The rows of a group lie close to one hidden flat surface of 11 dimensions, which passes through zero. Surfaces can cross.
Known rows, each followed by its group:
[ 10  -2   7   6  21  -9  27 -20  -5 -61  -2  -8   0   4  -2  -4  19  -3
 -31 -32  -9  -3 -64  13  12] | Q240
[ 22   3  20 -28  14  36 -23  -2 -16  -9   8   6 -33   9   6 -26  17 -32
  24 -29 -34  11 -40 -36   6] | Q240
[ 36   1 -20   6   7 -34 -23  49 -48  57  13  22 -19  22   4 -22 -61 -26
 -19 -59  20 -60  -1   6 -18] | Q970
[-41  47 -32 -15  66 -12  -2  26  -3  34  18  32 -43  27   1  35 -19  15
  27   1  29 -17  14   0 -19] | Q970
[-12 -25 -15  40 -47  42  28  21 -16   3 -25   0 -37  31  21 -16 -43  30
 -20 -13  -9 -59  -2  18  62] | Q205
[-44  -4 -24  78 -48  33   7  16  38  19 -23  -8  -7   5  -6  24 -38  30
 -21  38  21 -24  55  12  35] | Q906
[ 14  25  -7 -41  -7  17 -54  24  17  11 -38 -17 -28  19 -24 -25 -68 -29
 -12   5 -17  22  28  13  -9] | Q970
[ 37 -52 -16 -48 -17 -62   8 -27  28 -10   8  -9  -3   3 -14 -20 -37  22
 -10 -39 -36  -6  22 -23 -36] | Q855
[ -7 -22   5  54   9 -28 -11  22 -51  27   5  62  15 -10 -16   0  22  25
  -6 -20  -1  -9  -5  14 -21] | Q855
[ 53 -22  18 -22   3  23 -32 -40   6   3  78   2   3 -27  18 -16 -19 -67
  10  -9 -18 -41  -8 -28 -22] | Q205
[ -9  42  12  41   5 -24  -2  -2  23  -5 -12  19  11 -36 -35  61 -17  12
  22  84  12  -2 -41   6  -9] | Q970
[  0  27   8 -31   3   5  -1  11  -2  -6 -17 -18   0  16  -9 -14   0 -26
 -12  -1  -3  20 -12   5  22] | Q970
[-17  27 -27  -1  39  31 -27  57  -9  -3 -11 -24  -6  20  26   4   0 -23
 -26 -26   4  -3 -14  18  52] | Q906
[-14  -8 -10  27 -48  14  48   3  21  -3 -44 -49   6   9  29  10   2  14
 -28  37  -5  -8 -12  -1  58] | Q855
[  4 -16   2  10  -8  31 -35  -3  50 -26 -28 -30   2 -37  13  24  41   1
  15  41 -63  56 -16 -38  26] | Q240
[ 31  12 -35   3  -2   2 -42  57   6  62  17  -7  16 -23   7  -2 -24 -47
   7 -11  21 -11  45   8  12] | Q906
[ 19   7 -35  10  39  15 -29  31  13  38 -16  11 -34 -25  16  33  -1 -10
  37  50  -5  24   4   1 -37] | Q906
[-17  26   1  46 -12  31 -37   2  30 -42 -19  55 -40  -1 -83  -2 -54  29
  30 -29   1  13  22  11  -9] | Q906
[-18   6 -29   6  26  23 -16  18  30 -32  11  19 -41  16 -30  -5 -44  18
 -20 -45 -23 -22   9  24  30] | Q970
[-17 -17  11 -26  31  15  -5  15 -41 -40 -25  -6  -1  23  40  -4  33  44
 -22 -47 -32   9 -22  37  26] | Q906
[ 73 -39 -36  37   8   5   0  15  47 -31  17   2   3 -66  -7  22  -9  -5
   1   4 -47  -5 -31  42  26] | Q970
[  7  33  -8  -6  34  42 -32   6  -1 -11 -19 -12 -50  22  24  26 -49 -23
  23  11  20 -30 -18   7 -22] | Q240
[ 16 -10  20 -60 -29  -2 -22  11 -22  47 -10  24  -9   0 -17 -41 -22   5
  12  35 -40  27  39  15 -12] | Q855
[ -9  32 -13 -15  28 -26 -27  35   6   2   4  43 -24  -6 -34  24 -34  36
  46 -19   3   0  13  12  -6] | Q205
[ 30 -74 -28  17 -24  16  -4  -1   0   8 -18  -5 -39   7  31 -26  -3  29
   6 -60 -27  -8  28 -27 -25] | Q906
[ 16  -2  11   0 -31  17 -23 -49  43 -17   3 -46  18 -10  16   5  -2 -43
  14   4  27  10  23 -56 -37] | Q855
[-17  29 -30  -8 -25 -34 -21  42  32  36 -32 -38 -30  32   3   5 -69  -9
 -21   0 -17 -36  -6 -62  43] | Q240
[-22  38  15  14  48  22 -23 -26   4 -16  22  43 -50  10 -36   5   8 -29
  28 -12   3  11 -40 -54 -40] | Q205
[-17  35  36  12   9  33 -27  -3 -23 -33  20  18  23   3 -29 -17  16 -32
  10 -33  30   6 -13  11   7] | Q855
[-38  37  -6   8  38  23 -27 -14  46 -26  13  -4 -17   4 -15  31   9 -13
   9   8   5  19  -2 -37 -16] | Q906
[  1  -9 -12 -14 -59   2   9  -4  27  47  18 -17  14  -3  -8 -24 -15 -19
  16  -3  19  -5  74 -31  17] | Q855
[-31  -6   0   2   5  48 -26  -9   7  36   7  -6 -27  23  25 -17  18 -29
  -3  13 -12  14  21 -58  -3] | Q205
[-23 -18  -1 -55   0 -43 -28  11 -12  51  24  26  -5  30 -20 -44  -8  16
 -21 -55 -39   0  42 -44  -8] | Q855
[ 25 -28 -15  31 -23 -16  10 -22  38  -2 -10 -26   8 -31  13  33 -16   2
 -10  53  -6 -14   1   1 -24] | Q205
[-50   3   5  -7  18 -17  17  10 -10 -49 -22 -34  10  49  25   0  29  25
 -56 -64 -17   1 -46 -29  59] | Q855
[ 26 -29  -8  18  19  13   2 -38  51 -39   0  -5 -29 -35   4  32  23   6
  22  29 -43  18 -35 -28 -14] | Q240
[-18  31  46  10  15  69 -45 -30 -22 -56   7  45 -34  10 -33   1 -31  -1
  27  -1  -1 -11 -13  24 -18] | Q240
[-48  -6  -7 -24  12  45 -35  19   7  30 -25 -24  -6  14  45  10  13  16
  -6  37 -34  26  43 -10  23] | Q205
[ -2   3  -6  -6 -16 -11 -20  -8  40 -19  18  10  -7  -3 -34   6 -58  10
  -1 -14 -20 -30  16  -4  15] | Q855
[ -9  16  -6  42   7  33 -48  38 -17  -6  -7  21  -1   5 -26 -16  -9 -14
  -9 -50  15   9  15  21  13] | Q906
[  8  -3   5 -40  45  15 -10  10 -33   4   8  35 -43   2  13   5 -15  21
  14  29 -59 -21 -29  35  11] | Q240
[ 40 -13  -3   0  17   9  30  36 -75  25 -19   7 -27  10  42 -15  11  -5
  -1  -5 -13 -22 -57  40  24] | Q205
[  1 -11  -2  -5 -15 -12 -37  23  19  45  13  22  25 -49   5  34  -4  23
  37  59 -32   8  45   6  13] | Q970
[ 46 -35 -26  11   2 -65   0  29   3  53 -14 -31  36 -40  34  16  43 -19
   4   8  12  29   2 -27 -49] | Q240
[ 24 -28  -9 -34 -37  -8 -46  -4  40  52  50  -8  32 -29  10  -8 -25 -26
  21   3  -7 -16  92 -30 -18] | Q205
[-59  30 -31 -27  62   9   1   1  28  21  34 -16 -32  41  29  15  23 -16
   4 -24  16   1  21 -65   2] | Q855
[-20 -24  10  22  -6  -8 -20  -8 -13  52  10 -12  56 -21  45  30  29   5
 -19  69   9  -4  40   3 -22] | Q906
[-19  13  12  32  12  -3 -28 -14  19  -9  17  -7  46 -17   4  32  -1 -16
 -25  30  13 -16   1   0  -8] | Q906
[-27  27   8 -13  29 -11  17  28 -35 -22 -47 -14   3  29  -1 -16  39  10
 -42 -16 -11  44 -50  15  33] | Q205
[-13 -44  27  21  15 -14   7 -57 -12 -34  19 -39  60   5  60  15  49  -6
 -61  -2   2 -28 -35 -15 -25] | Q906
[ 46 -19   6  37 -62  70 -38  -2  -3  27   8  -8   6 -18   8 -28 -34 -44
  30  -2  28 -20  59   7 -12] | Q240
[ -3 -11   6  -3 -44  16  17  -3  -2  25   9  -1 -15  23 -11 -48  -2 -21
  -9 -26 -13 -10   3 -46  34] | Q240
[-13  -1 -44 -29  33 -24 -31  40  29   3 -34 -56  -4  16  29   7  11  -2
 -23 -44  -4  40  17 -32   3] | Q205
[-36  61   0  24  38  56   7  -5  20 -27  24   4 -10   4  -3  33  14 -36
  29  11  54  -5  -9   5  15] | Q855
[-44  21  29  19   5  11 -32 -11  -6   2  -1  40   6   4 -42  -6  19  12
  19  -7  10  38  26 -21 -31] | Q205
[-15  -3  51 -37 -40  11 -65  16 -45  37 -32  13  29   6  -2 -32 -10   9
   0  19 -30  31  41   3  -4] | Q970
[ 68 -32  46 -58 -50 -55  49 -25 -74  24  24  13  44  -1  -8 -68  27 -23
   2 -29   1  -2 -21   7 -18] | Q906
[ 34 -37 -14 -35   7  32 -45   5   9 -26 -64 -46 -32   4  40  -7 -40   7
 -27  26 -66  25  -6  31 -17] | Q970
[ -3 -21  40 -14 -19 -12 -54 -12 -44  18 -11  13  23   2  19 -10  -6  19
   5  -5 -10   3  33  -9 -41] | Q970
[  8   1  15  20  -8 -28 -18   4  16 -43  37  22  38 -32 -25  24 -14   8
   4 -30 -12 -27 -33   2  34] | Q970
[ 45 -27   3  -6  33 -18  -1  -1 -28   0   5   6  19 -31  26   5  52  -4
   5   2 -12  21 -26  31 -36] | Q240
[-23  19 -14 -45  35  13  14  -8  15   3  16  14 -74  34   3   3 -18  10
  20   7 -42 -18 -31 -50  25] | Q240
[  3   4 -23 -19  29 -12  47 -12  18   0   4 -44  12 -11  52  35  66  -4
  39   5  47  29   7 -18 -25] | Q855
[  1  46  23 -46 -21 -52  33  -3  21  14  20  -4  32  -8 -53 -11  -8 -30
  -9  46 -13  11 -34 -14  49] | Q205
[  6   2 -19  -4   0  21   4 -37  67 -26  -4 -24 -17 -16 -13  23  -6  -8
  22  46   6  31  23  -8 -31] | Q970

New rows. What belongs after each?
[ -7  28  -6  24  38  32  12 -26  -7  26  36  46 -64  10 -19  -6  27 -39
  49   1  32   2 -23 -65 -61] | Q205
[ 34 -10  -6 -17  13  -1  -1  12   2 -13 -37   1 -59  -3  -1   2 -18  15
  15  14 -59  11 -48  -6  -7] | Q906
[ 20 -15  21  18 -12 -21 -23 -56  35   0  22  -1  40 -43 -22  12  12 -31
  -2  45   4  25   9 -27 -64] | Q205
[-68  13  19 -29 -16  52  12  12 -27  51  -3  -7  -2  39  13 -35  47  -5
 -14  33 -14  29  33 -23  52] | Q205
[ 20   5   0   8 -14   7 -32 -12  27 -21  17  16  -7  -8 -34  -5 -62 -14
  -3 -10  -7 -32   5   3  -7] | Q855
[-22  10 -12  44 -42   4  45 -55  59   0  41  19 -15  -5 -54  10 -25  -1
  36   9  53 -24  38 -51 -30] | Q205
[  3  51   7 -29  -7 -43 -10  37  13  20  33   0  40 -19 -22  15 -17 -25
  19   4   6 -17 -12 -16  57] | Q970
[ 12 -13 -23  40  43 -22  -6  26 -11 -25 -14 -29  29 -30  62  63  47  15
   4 -10  17  -4 -48   8  -3] | Q855
[ 20  16  11 -12  19 -10  27  10 -48  31  -4  -9  19   0  23 -13  50 -40
 -16  24  18  19 -40  18  -1] | Q906
[ 33 -27  -5 -13 -37 -37  23  29 -19  -4 -26 -46  50 -19  46  -1  28  12
  -7 -16  -2   9  -9  17  44] | Q855
[-13  27  22  12 -23  -9 -97  13  23 -11  -1  24  32 -16 -47  18 -73   5
  14 -13  16 -11  54   7 -20] | Q240
[ 49 -28   0  57 -25 -31  15 -10 -22  10 -17   6   9 -18 -17 -22  13 -23
 -13 -19  31   7 -26 -13 -58] | Q205
[-28  30  11 -12 -54  26  10 -25  48  11   0 -19   9   8 -49 -24  -2 -24
  12  25  24  44  59 -33   9] | Q970
[ 35  14   5 -23  38 -35   8 -42  36 -26  34  -1  -1 -29 -10  35  -6 -24
  28  24  10  -6 -31 -19 -55] | Q906
[ 36   2   1  21   2 -37  -6   3   4 -33 -16   1   0 -20 -27   5 -21 -12
 -22   0 -11  -5 -64   5  -6] | Q205
[-14  17  30 -29 -18 -32 -23 -31  19 -49 -10 -40  24  14  17  28 -38   5
  -8  -2  -2 -28 -29 -38  -4] | Q970
[  5  -5  18  25  12 -27 -19 -27 -13  -7  27  56  31 -27 -36  17 -13  23
  18   6  28  -9  28  38 -75] | Q240
[ 45 -46 -14  18   2   9  28 -37  35 -37  17 -20  -1 -36  12   8  34 -11
   8  -5 -19  10 -23 -14 -11] | Q240
[  3   6 -18   2  19  28  14   1  10 -14  -9 -24 -14  -3  29  18  12  -5
  13  22  12   7  -2  14   4] | Q240
[  1   5   9 -26  23  46  12   0 -30 -10  34  20 -26  12  34   3  -6   4
  23   3 -15 -44 -21  37  35] | Q205
[ 17  -1   7  29   4 -11 -68  11  27  -9 -34 -10 -20 -13 -18   0 -37 -36
 -44  19 -63   5 -61 -43  -8] | Q205
[ -2 -46   4 -27 -17  12 -34  10 -29  48 -13   0   8   8  43 -16  10  29
   2   7 -29   4  58   0 -17] | Q970
[-54  -9   0 -39  12  -7 -40 -18  32  -2 -13 -42  -2  34  31  11   7  15
 -19  -4 -35  23  25 -81 -10] | Q855
[-33  25  58 -28  10  18  -6 -40 -16 -51  20  15  42   4 -27 -15  33  -6
 -15   2  -3  29 -18  19  14] | Q205
[-35  15  29  11 -47  42  26 -16 -24  14  -3   9 -14  45 -29 -57  24 -23
  -5 -28  14  15   0 -51  30] | Q240
[ 37 -33 -44  11  -5 -39   3  -7  59   1  -2 -39   4 -29  23  42 -31   1
   0  21   2 -16  17  -3 -26] | Q205
[ 33  13   6  28  18 -20   8  24 -54  -7 -15  40 -20   5 -39 -31  16 -13
   6 -65  26   4 -63   4 -29] | Q205
[ -8   6  18 -24  28  54   9 -65  24 -45  65   7 -10  -8  22  35  -7  -6
  26  33  -5 -46   2  13   4] | Q205
[ 21 -31  -9   3 -20   6  32   2   5   1 -16 -22 -44  19  18 -29  -6 -13
 -32  -8 -56 -26 -66 -45  48] | Q240
[-25  18  23  18 -42  -8 -38  22   2  28  -7  32  26 -22 -48   6 -27  15
  10  48 -19   4  26   4  30] | Q970
[ 37 -59  12  45 -68 -42  31 -20  -7 -12 -31 -14  54 -38   5   8  24  39
   1  11   7  14   5  12 -26] | Q855
[ 11  23  -4 -11   7 -10  -5  -3 -13  17  17  12 -13  26 -29 -37 -29 -45
   2 -51  49  -6  17 -14 -51] | Q970
[-44  46  25   7  10 -16  25  -2   2   1 -26  24   3  -5 -43  18  25  19
   5  77  -7  40 -36   4  12] | Q205
[-38   7 -17 -32 -23  29  28  22  13  36  -1 -31 -19  36  32 -12  -2  -2
 -17  21 -19 -12  24 -22  76] | Q205
[ 22  -6 -10  -8   1  16 -14  39 -15 -31 -36 -20 -34  25   4 -29 -25  -9
 -37 -53 -52  -5 -58   5  60] | Q906
[-33  11  28  17  21 -15 -17 -39  14 -38  34 -20  63  -6  18  36  16 -22
 -43  21  15 -17 -21  -4  -7] | Q906
[-49  17 -29  56  16  28 -23  -1  47  17  27 -36  21   8  25  29  19 -40
 -28  -1  49 -12  38 -35   1] | Q906
[  4 -38 -28  30 -47 -26  20 -45  55  15  19 -16  -8   4 -12  -6 -28  -1
  -8 -21  22 -24  42 -63 -44] | Q855
[ 21  -1  -7  -5   3  -6 -60  19  23  39  13  32  -4 -40 -25  13 -31  -1
  40  32 -18  12  55   9 -36] | Q970
[-21 -27  33 -23 -25 -32 -50 -36  22 -27 -18  26   3   7 -44  -8 -40  46
 -21   3 -57  16  22 -29 -35] | Q855
[-33  24 -40   9  34   9  23 -13  52 -38   1 -11 -50  22  -7  34 -40  17
  -5  -1  14 -24 -13  -5   5] | Q970
[ 23   1 -10  -5  10  54  13 -30  29 -45 -33 -28 -38  10 -19 -26  10 -30
 -14   6  -1  61  -8  18 -31] | Q970
[ 48 -15  27   8 -17 -13 -26 -13 -17 -27   4   3   6  -7 -30 -40 -15 -42
 -25 -46 -20  -6 -56 -20 -13] | Q906
[ -5 -32  21  16 -14  45  -2 -22 -21   0  -2  -5  17  -6  38   2  20  17
  -9  39  -5  -5  21  33  -8] | Q205
[ -5  42   9 -66   5  37  23 -12  13 -34   1 -32 -23  35  -2 -27 -10 -29
  -5  -8  -2  12 -20   9  42] | Q855
[ -1  21  20 -38  22  -2 -30  20 -44 -10   9  30 -15  24  -8 -21 -29  -5
  -8 -36 -17 -24 -26  25  12] | Q240
[ 30 -36  -1  -8  -8  23  25  -6 -22  -3  -3 -40  13   4  56  -7  15 -14
 -39   8 -16 -21 -21  30  19] | Q205
[ -9  35 -34  -4  35   1  18  20  47 -32  15 -13 -10 -18  10  60 -20  26
  23  17   4 -19 -13  34  49] | Q855
[ 26   5   0  38 -14 -25 -35  -5  34 -36   8  10   5 -19 -32  24 -71  -7
  -9 -11  -1 -48 -25  -2  -8] | Q970
[-31  -4  -1  -1 -30  23 -16  16  17 -19 -20   0 -20  23 -22 -15 -33  30
 -12 -35 -31  -6  18  -6  52] | Q906
[-28  38  -7 -33   0 -11  34  -3  34 -22  -1 -22  -7  14  -3  26 -26  20
  -8  37 -10 -15 -18  11  49] | Q906
[ 48   0  17 -22 -13 -32  12 -22  -5   2   5 -42  38 -20  34   3  24 -39
  14   2  22   3 -26 -26 -26] | Q970
[-27  42  -8   4 -11 -42  16   0  31  12   8  29  -5   8 -72  -7  -3  -3
  27 -28  42  25  17 -43 -11] | Q205
[-23  29  17 -45   7 -26  33 -22  14 -29  25  -6  22  11 -17   5  -2   3
  -2   0   5  -5 -16   1  26] | Q906
[-19 -25  -7 -32  21  24  10   5 -54  45 -34 -10 -28  45  57 -28  33  16
 -11   3   0  16  21  -1 -36] | Q970
[-13  37   3 -69  61  12 -68  25   3 -25  -2  17 -26  21 -18  -8 -38  -6
   4 -34 -26  26  14  25  -8] | Q970
[-21  29  27 -21 -25 -12  29 -29  25  23   1   8  -9   4 -37  -6   0  -4
  12  71 -17  21  -7 -44   9] | Q906
[-28  34  53 -20 -27 -11 -53   9  -3 -16  -6  14  41 -11 -38  -4 -20   7
  -5  15 -29  15  -1   0  38] | Q970
[-15   7  -5 -40  35  34  60 -42  25 -37  29 -38 -10  13  50  31  22   2
   1  51   0 -17 -24  21  26] | Q205
[ 49  -6 -40  -6  52 -22  19  19 -16  11  44  12 -18  -4  16  -5  11 -39
  10 -72  31 -26 -21   9 -28] | Q970
[ -6   5  48  32 -31   5 -70 -19   9 -39  -6  39  -1 -11 -63 -17 -38   3
   2 -27 -40   2 -23 -42  -7] | Q240
[ 31  22   5 -16  25  -9 -10 -24  39 -17  16  -5  22 -61 -10  43  33 -21
  54  58   8  50 -12   1 -41] | Q970
[-38  -6  -7  59  33 -28  14  38 -36 -16   3  28  21   4   2  27  42  46
 -21 -46  12 -15 -42  20  37] | Q855
[ 41  44   8 -36  18 -50  31  28 -26  18   8  19  -8 -11 -30  -4  -1 -28
   9  20 -19  -3 -83   5  31] | Q205
[ 26 -20   0 -28  14   9 -19 -29  31 -17  47  15  -1 -32  -7   4  18  -7
  36 -20 -29  14  10 -24 -15] | Q240
[ 52 -35   6 -15 -14 -34 -46  -9  17   0  25 -26  27 -24  20  -2 -33 -29
 -23 -14 -47 -28 -12 -31 -12] | Q906
[-15  -4  15 -50  -4  29  -3   9 -21  -2  22  -5  21  15  32 -12   5  11
   2 -12 -14 -18  30  36  51] | Q205
[-43 -11  55 -21   3 -24 -32 -24 -41 -31  25  19  49  10  22  12  18  44
   1 -41  -6 -24   1 -18  -3] | Q970
[-51  34  40  27 -23   0 -19 -32  46 -46  49  55  45 -31 -83  21   3  27
  32 -10   5  13  24 -12  30] | Q970
[  7 -13  33 -28  29  11  -2  -2 -62  -6 -35  39 -27  11  -3 -30  52  25
  19 -17 -32  47 -33   8 -26] | Q906
[  9   6   6  47  12  -9 -14  28 -13 -15 -26  20  -1 -30  -8  39 -11  23
 -15  53 -33 -14 -63  43  28] | Q970
[-16 -10   6  27 -12  11 -29 -17  14 -17   8  27  -2 -13 -23  18 -31  28
  13  -1   5 -14  31   5 -25] | Q205
[ 49 -21  -9  -9  13 -76 -18   4   6  -6  23  10  13 -14 -14   0 -34  -7
 -22 -49 -26 -36 -33 -16 -26] | Q240
[-43  45  37 -58  31  38 -26  11 -27   2  24  21  -7  21  -3 -23  25 -20
   7   2 -34  17 -19  -9  50] | Q205
[ 32  11  27  42 -36 -16 -39  15  -6  -2  -1  19  40 -35 -43  -7 -49 -34
 -28  11   1 -25 -23  30   7] | Q906
[ 12 -20 -60  14  43  34  35  18  15   0 -15  -7 -62  11  20   5   6   1
 -12   3 -12   2  -9  33   2] | Q970
[ 27 -22  31  -9  -3 -20 -52 -26   1 -31   2  54 -12 -36 -41   4 -35  31
  42  -5 -39   8  -3   2 -54] | Q906
[  6  12   2 -10 -26  36 -56  13  22  20  16   6   8 -18  -2   3 -43 -10
  33   9   3  -7  70  16  -1] | Q240
[ 12 -27 -38  38  19  21  47   2 -19  37 -24  -9 -30   2  49   9  48   8
  17  19  37  12   8   5 -39] | Q906
[ 47 -37  -1   7 -22  48 -15  14 -19   6 -20   6 -10   1 -23 -75   5 -30
 -30 -42 -25  38  16  38   2] | Q970
[ 14  35 -12 -48   7  30  -5   7  31  21  28 -29  13 -23  25  21  13 -40
  66  26  39  18  50   0   2] | Q855
[ 10  32  -7 -19  -8 -37   1  -7  39  60  25   0  -3 -21 -28   5  -2 -47
  20  57 -10  18  -4 -65 -16] | Q205
